All groups share one centre, and each spreads out both ways along 6 directions, with some noise.
In the rows, 128 means zero.
Known rows, each followed by its group:
[ 83 158 110 124 144  76 116 148 161 125 170 153 181  85 161] | Z202
[148 174 160 141 133 142 105 131  98 125 114 140 106 132 105] | Z522
[106 101 152  29 128 106  48  77 131 153 151 141 151 144 115] | Z356
[174 161 123 146  96 173 147 107 143 107 119 157  84 129 108] | Z356
[111 130  83 100 127 111  83 128 102 124 179 107 138 121 163] | Z356
[147 176 226 116 174 129 206  82 153 162  81 148 110 147  62] | Z522
[152 123 112 137 101 153 194 123 154 112  92 108  99 138 118] | Z202
[161 130 146  97 121 160 176  76 135 133 107 116  92 150 100] | Z202
[126 165 128 129 123 120 148 117 146 120 136 139 139 101 128] | Z522
[113 178 133 160 100 117 114 144 177 100 137 193 161  70 131] | Z271
[127 124 143  83 132 127 113  96 128 143 132 129 126 143 112] | Z202
[131 154 158 156 156 116 188 154 151 130  90 127 116 133 109] | Z522
[117 159 116 129 138 112  87 140 124 120 160 155 138 111 140] | Z202
[130 103  95  89 120 132 111 112 126 128 150 108 122 145 142] | Z356
[111 159  91 149  97 119  79 165 120  97 152 142 148  90 159] | Z522
[162 145  61 156  99 168  75 146 114  93 167 152  85 130 146] | Z202
[107 176 134 113 155  86 152 145 127 127 121  98 135 127 131] | Z271
[141 168 137 138 137 127 199 108 147 127 125 130 126 112 119] | Z202
[107 116 177 141 180  93 164 175 123 149  72  93 126 158 111] | Z356
[ 92  83 178 131 193  81 158 207 158 148  58 104 126 182 109] | Z522
[ 86 108 139  65 126  86 151 101 174 143 127 121 176 113 135] | Z202
[147 165 140 122 131 140 186  86 144 130 126 133 113 119 112] | Z271
[140 145 133  86 134 135  91  90  91 141 154 118 110 148 118] | Z356
[141 118  61 125 118 140 131 132 100 114 160  88 102 142 157] | Z356
[133 192 135 162 133 120 190 128 150 116 125 145 131  92 126] | Z356
[128  86 104  79 155 115 199  88 137 152 131  67 120 162 135] | Z271
[126 134 100 173 103 135 141 156 162 101 130 159 142  95 144] | Z271
[137 158 129 162 135 132 123 160  81 120 121 108 111 136 131] | Z522
[126 173  96 137  93 128  62 129  86 106 169 136 143  89 153] | Z522
[157 162 160 157 169 140 167 139  61 143  94  81  86 159 106] | Z522
[137  74  98 105 136 137 158 118 118 139 125  80 105 169 133] | Z271
[ 99  71 137  90 137  95 220 120 209 140  88 109 154 135 125] | Z356
[124 201 169 119 118 118  99 113 150 117 130 184 143  95 105] | Z271
[102 135 140 128 158  89 203 140 150 139 110  96 150 118 134] | Z202
[162 118 163 142 138 164 150 100 116 144 101 134  90 155  94] | Z271
[105 238 136 169 120  87  82 207 132  87 119 168 147  79 136] | Z271

New rows. What belongs after each?
[113  92 158 133 172 102 177 170 161 139  73 109 117 170 111] | Z522
[139  95 140  80 136 137 136  97 126 146 112 105 106 169 108] | Z356
[135 167 122  98 108 131 148  72 159 123 161 154 140  98 127] | Z356
[116 144 132 118 154 108 111 138  94 135 141 107 130 139 133] | Z356
[143 103 112 130 129 142 176 115 139 132 124 110 109 143 128] | Z271
[111 159 184 174 146 108  94 185 124 127  94 163 146 113 108] | Z271
[141 113  74  91 137 141  94 101 106 131 187 119 103 153 150] | Z202
[111 146 138 122 122 106 168 122 169 122 118 133 153 101 127] | Z202
[174 193  98 146  97 168 196  72 151 102 157 154 102  94 123] | Z356
[127 161 141 126 120 125 178  94 173 126 136 155 146  93 123] | Z271
[ 81 121  88 150 144  77 148 188 125 118 139  84 166 107 175] | Z522
[174 162 117 112 104 176 135  73 120 119 144 143  83 137 107] | Z356
[158 149 146 169 129 151 148 162 106 118  75 116  85 152 104] | Z202
[141 147  76 138 105 144 113 131 117 104 161 126 110 119 150] | Z356
[141 185 203 124 157 123 186  91 160 147  99 159 125 123  79] | Z522
[130 198 171 149 159 118 140 127 119 135 131 150 130 111 111] | Z202
[129 158 182 118 147 117 152 113 160 137 100 154 128 129  96] | Z522
[136 154  83 101  96 136 176  63 185 112 175 157 138  91 143] | Z202
[151 183 144  94 123 144 120  68 111 134 157 145 116 118 112] | Z356
[118 100 119 155 112 132 135 143 164 121 128 153 147 108 139] | Z271
[126 176 115 134 128 117 198  95 132 126 147 114 142  92 141] | Z522
[147 203 133 146 115 143 104 115  72 118 153 133 123 103 126] | Z522
[147 121  91  97 119 146 127  95 110 129 156 108 104 143 136] | Z356
[157 144 174 126 123 158  72 135  93 130  84 141  87 166  85] | Z202
[153  73  73  91  88 158 112 111 133 110 132 106  93 162 135] | Z202
[163 190  55 214  89 165 138 172 116  74 148 143  90  96 156] | Z356
[ 66 102 116  57 156  56 145 107 160 151 161  93 194 108 159] | Z356
[127 155 115 113 122 120 106 115 123 120 153 137 134 113 136] | Z356
[119 124 120  61 156 109 148  60 137 157 176 114 141 135 131] | Z202
[131 116 120  65 131 130 118  76 124 142 153 111 124 144 126] | Z356
[ 83  81 164  83 179  70 148 142 135 163  97  82 159 157 126] | Z356
[125 184 166 148 147 117 144 134 131 127 119 149 135 113 113] | Z202
[141 165 128 122 102 142  98 109 138 113 146 165 123 108 120] | Z356
[ 97 136 188  97 144  92 104 133 157 141 104 153 163 122 108] | Z356
[ 78 186 116 167 116  78 104 183 171  94 147 175 191  51 158] | Z356
[153 151 119 152 149 145 105 151  87 126 136 123  86 157 125] | Z202
[101  75 129 156 150 106 124 184 131 134 105 112 147 141 140] | Z271
[134 132  89 120  70 145 131 118 180  93 131 157 130  99 137] | Z202
[ 82 143 152 134 147  73 137 170 164 130 115 135 177 100 139] | Z356
[107 114 142 137 141 112 120 157 137 133 116 128 146 125 131] | Z271
[121 206  89 158 126 110 209 109 154 110 175 129 150  59 160] | Z356
[100 158  91 138 111  98 121 147 136 110 160 129 165  78 163] | Z522
[109  90 148  87 164  99 204 112 195 147  98 114 138 151 111] | Z522
[131 211 176 124 127 124 102 102 133 125 143 185 146  88 105] | Z356
[130 193 133 117 143 106 220  98 146 129 128 107 123 109 123] | Z271
[124 103 100 105  99 132  79 143 157 110 132 149 123 134 135] | Z522
[157 172 125 127 128 148 146  96 103 128 143 126 100 129 121] | Z356
[127 120  77  74 131 112 169 106 132 125 142  72 115 145 145] | Z271
[135 153  93  98  91 134 127 100 161 102 154 147 125 106 140] | Z271
[121  68 129  73 155 114 143 115 128 156 114  84 112 185 120] | Z522
